The rows of a group lie close to one hidden flat surface of 10 dimensions, which passes through zero. Surfaces can cross.
(in the rows, 128 means zero)
Known rows, each followed by its group:
[127 155 166 225 160 114  56 104  70 161 160 168 130 124 152  51]
S
[100 138  91  52 194 139 124 163 129 160 127 155 160 138 156 138]
B
[134  88  87 144  83 141 111 172 131 130 130 116 172 141 113 109]
N
[134 116 161 117 196 118 153 120 120 120 105 162 155  92  93 129]
S
[164 140  80 139  97 103  82 113 108 150 142 149 163 167 137 131]
B
[ 75  69 106 125  71 214 111  32  96 146 117  97  69 143 128 102]
B
[127 130 130  93 126 121 115 125  97 159 115 114 120 111 140 105]
N
[120 123 113 165  86 130 134 179 110 132 107 116  81 100 131 137]
B
[128  99 142 133 125 142 150 164 122 104  98 128 148 137  91 114]
N
[119 127  67 191 184 149  87  94 199 130 152 156 125 153 159 169]
N
[124 109 149 126 117  96 152 120 157 121 154 132 123 115 116 107]
S
[138 134  96 142 208 117  87 190 130 102  69 118 132 124 154  70]
B
[128 121 132 109 103 132 101  68 133 140 139 126 123 188 134 112]
C
[173 154 121 147  37 114 129 166 107  80 148 115 173 194 114 127]
B
[139 144 123 164 126  90 148 167 154 102 123 118  89  87 138 143]
C
[107 158 118 129  90 137 145 150 122  85 174 101 120 132 155 105]
N
[116 104 108 104 184 102 121 135 152 160 123 156 136 101 129 116]
C
[ 94 115 126 157 193 168 142  71 136  73 139 129 115 100 131  99]
S
[173 169 199 167 140 108 159 151 136  54 118 114 141 126 103 131]
N
[126 142 115 134 183 128  95 152  87 136 123 130 158  97 149  73]
C
[ 81 105 108 104 151 116 121  99 134 194 138 161  79  89 150 134]
B
[137 153 153 125 153 120 107 120  98 124 143 166 172 187 122  99]
C
[ 93 121 138 141 178 150 129 176 124 148 106 148 107 112 131 125]
S
[112  94 134 107 183 105 122  90 137 157  96 141  95  82 127 108]
C
[150 146 141 116 106 105 108 136 135 154 108 115 108 152 141 137]
C
[115 159 170 121 119  70 142 176 119 209 112 176  47 112 138 187]
S
[129 127 111  89 176 147 152 151 120  92  79 118 132 112 117 134]
S
[125 156 106 149  98 130 119 141  96 184 180 171 160 124 137 184]
C
[124 126 139 137 138  99 184 158 132  88 136 166 129 108  98 147]
S
[ 59 102 183 109 172 192 146 147 127 170 128 121 124 102 125 117]
S
[140 164 180 135 126 133 148 122 105 100 165 122 169 127 120 118]
N
[128 132 152 115 123 138 135 118 135  90 125 102 128 154 128  99]
C
[105  94  64 110 102 127 150 169 113 128 114 165 131 135 107 145]
N
[119 102 136 154  77 129 140 182 119  97 171 134 184 168 106  66]
N
[171 178 155 149 141  83  87 132 127 154 144 114 137 120 158 110]
B
[103  69  55 147 168 164 120 116 145 124 103 134 134  90 123 123]
C
[143 160  99 140  88 114 147 183 114  70 128 100 116 130 146 124]
N
[130 121  93  74 128 124 144 118 151 111 138 159 160 186 116 159]
B
[136 102 161 147 151 158 111  91 161 159 146 105 180 113 117 133]
N
[124 114  96 142 106 181 110 148 127 137 138 117 172 154 129 148]
S
[126 116 121 153  95 129 117  62 139 110 120  98  58 123 143 108]
C
[111 109 160 160 115 150 161 114 138  99 159 141 143 125  96 132]
S
[141 134 173 183 114 178 126 198  55 110 104 106 178 110 100  93]
B
[122 150 102 105 104 145  74 102 107 180 128 107 104 163 174 121]
B

New rows. What belongs after each?
[120 143  88 105 106 172 116  75 104 147 131 140 118 165 139 185]
N
[143 156 148 120 124 121 110 122  86 106 126  97 129 131 145  69]
S
[130 134 119 169 127 107 124  81 121  75 179 134 131 117 141  74]
S
[ 84  71 131 141 142 176 126 118 180 161 207 110 201  92 129  95]
N
[130  92 129 114 185 111 136  94 161 141 122 155 148 103 106 136]
S
[133 120 118 104  77 167 148  92 103 140 116 137 143 158  97 195]
N
[105 155  95  68  75 135 159 129 138 149 214 117 157 119 157 191]
B
[118 115  85 170 209 168  25 120 135 158  74 105 108 144 181  51]
S
[125 137 141  98 158 146 130 182 128 125  82 123 123 156 128 135]
B
[109 128 172 115 111 126 169 183 111 165  99 169 107 140  93 185]
B
[110 114 115 154 117 206 122 150  75 123 115  91 152  97 128 105]
B
[138 113 141 101  63 132 120  98 148 115 110  88  86 200 127 107]
C
[117 118 140 140  99 100 176 165 141  88 151 185 137 179  89 141]
C
[145 105 185 172 121 132 142 106 120 133  85 146 103 135  79 147]
B
[145 158 164 148 102  92 162 190 151  93 142 106 116 110 129 134]
B
[149 159 125 107 224 119 115 160 163 129 138 131 200 117 145 142]
C
[137 115 177 151 132 148 109  69 124 122 139 106 146 132 118  81]
S
[149 164 156 165  82 148 155  76 146 105 152 109  95 132 125 212]
C
[122 148  84  93 108 110 121 135 164 117 134 104  91 157 171 133]
B
[105  98 119  89 107 148 149 138 154  96 158 123 170 174 115  99]
C
[125 167  70 158  64 139 150 142 101  55 176 128 126 146 143 157]
S
[131 141 146 172 122 181 157 156  70 103 107 136 147 109  97 170]
C
[133 117 108  98 153 191 109 108  74 149 142 156 247 155 100 133]
B
[ 90 133 119 122 145 147 141  86 131 113 156 125  94 102 154 126]
S
[ 89 111 113  94 170 164 127 152 123 143 148 121 164 104 142  96]
S
[ 78 107 124 205 158 176 148 120 143 104 158 163 115 118 114 144]
S
[148 127 188 140  74 131 119 116 144 145  79  85  64 167 123 135]
S
[103  76  56 156  70  78 155 115 179  57 130 129  38 127 130  90]
B
[145 151 150  89 154  78 140 125  94 102 123 125 132  99 130  79]
S
[139 133 132 147 101 119 156 177 127 123 122 133 130 115 110 172]
B
[115 119 116 164  83 133 135 128 100 105 132 129  94 129 125 102]
C
[189 122 138 140 127 113  95  36 139 139 111 123 153 144 112 141]
S
[169 107 191 148  79 121 128  71 159 121 109 101 113 158  92 132]
S
[140 166 164 109 113 157 163 122  57  99 167 152 208 141  98 153]
N
[118  92 139 175  99 139 127 141 190 167 113 142  90 157 110 177]
S
[ 98 104 124 139 104 124 175 151 146  42 152 111 116 126 116  69]
C
[162 158 213  74 153  95 145 118  69 169  95 142 147  99  96 137]
S
[139 159 136 144 125  81 105 124 173 157 116  96  46  96 178 141]
B
[ 62 113 104 131 127 128 160 147 153 147 210 170 133 100 138 146]
S
[118 141 162 117 141 176 161 119  91 145 153 147 183 103 105 177]
C
[164 119 162 129 108  89 155 127 151 118 110 144 132 138  84 156]
S
[157 156 167 103  71 118 111  94  78 156 138 119 134 151 128 120]
N
[123 143 131 156 132  81 146 177 142  75 122 137  80 141 136  94]
N
[154 176 142  79 116 127 111 148 139 181 145  61 152  92 171 159]
C
[111 145  76  60 148 176 103 116 105 135 125  82 137 118 177 115]
S
[118 107 116  52 105 149  95  95 123 228 145 132 167 162 134 151]
C
[117  99 192 173 134 102 151 124 104 151 116 178 106  98  79 118]
B
[ 72  77 115 114 165  98 169 120 149 114 170 187 130  89 106  91]
C
[140 127 110 124 126  74  95  76 191 136 128  96  54 120 175  97]
C
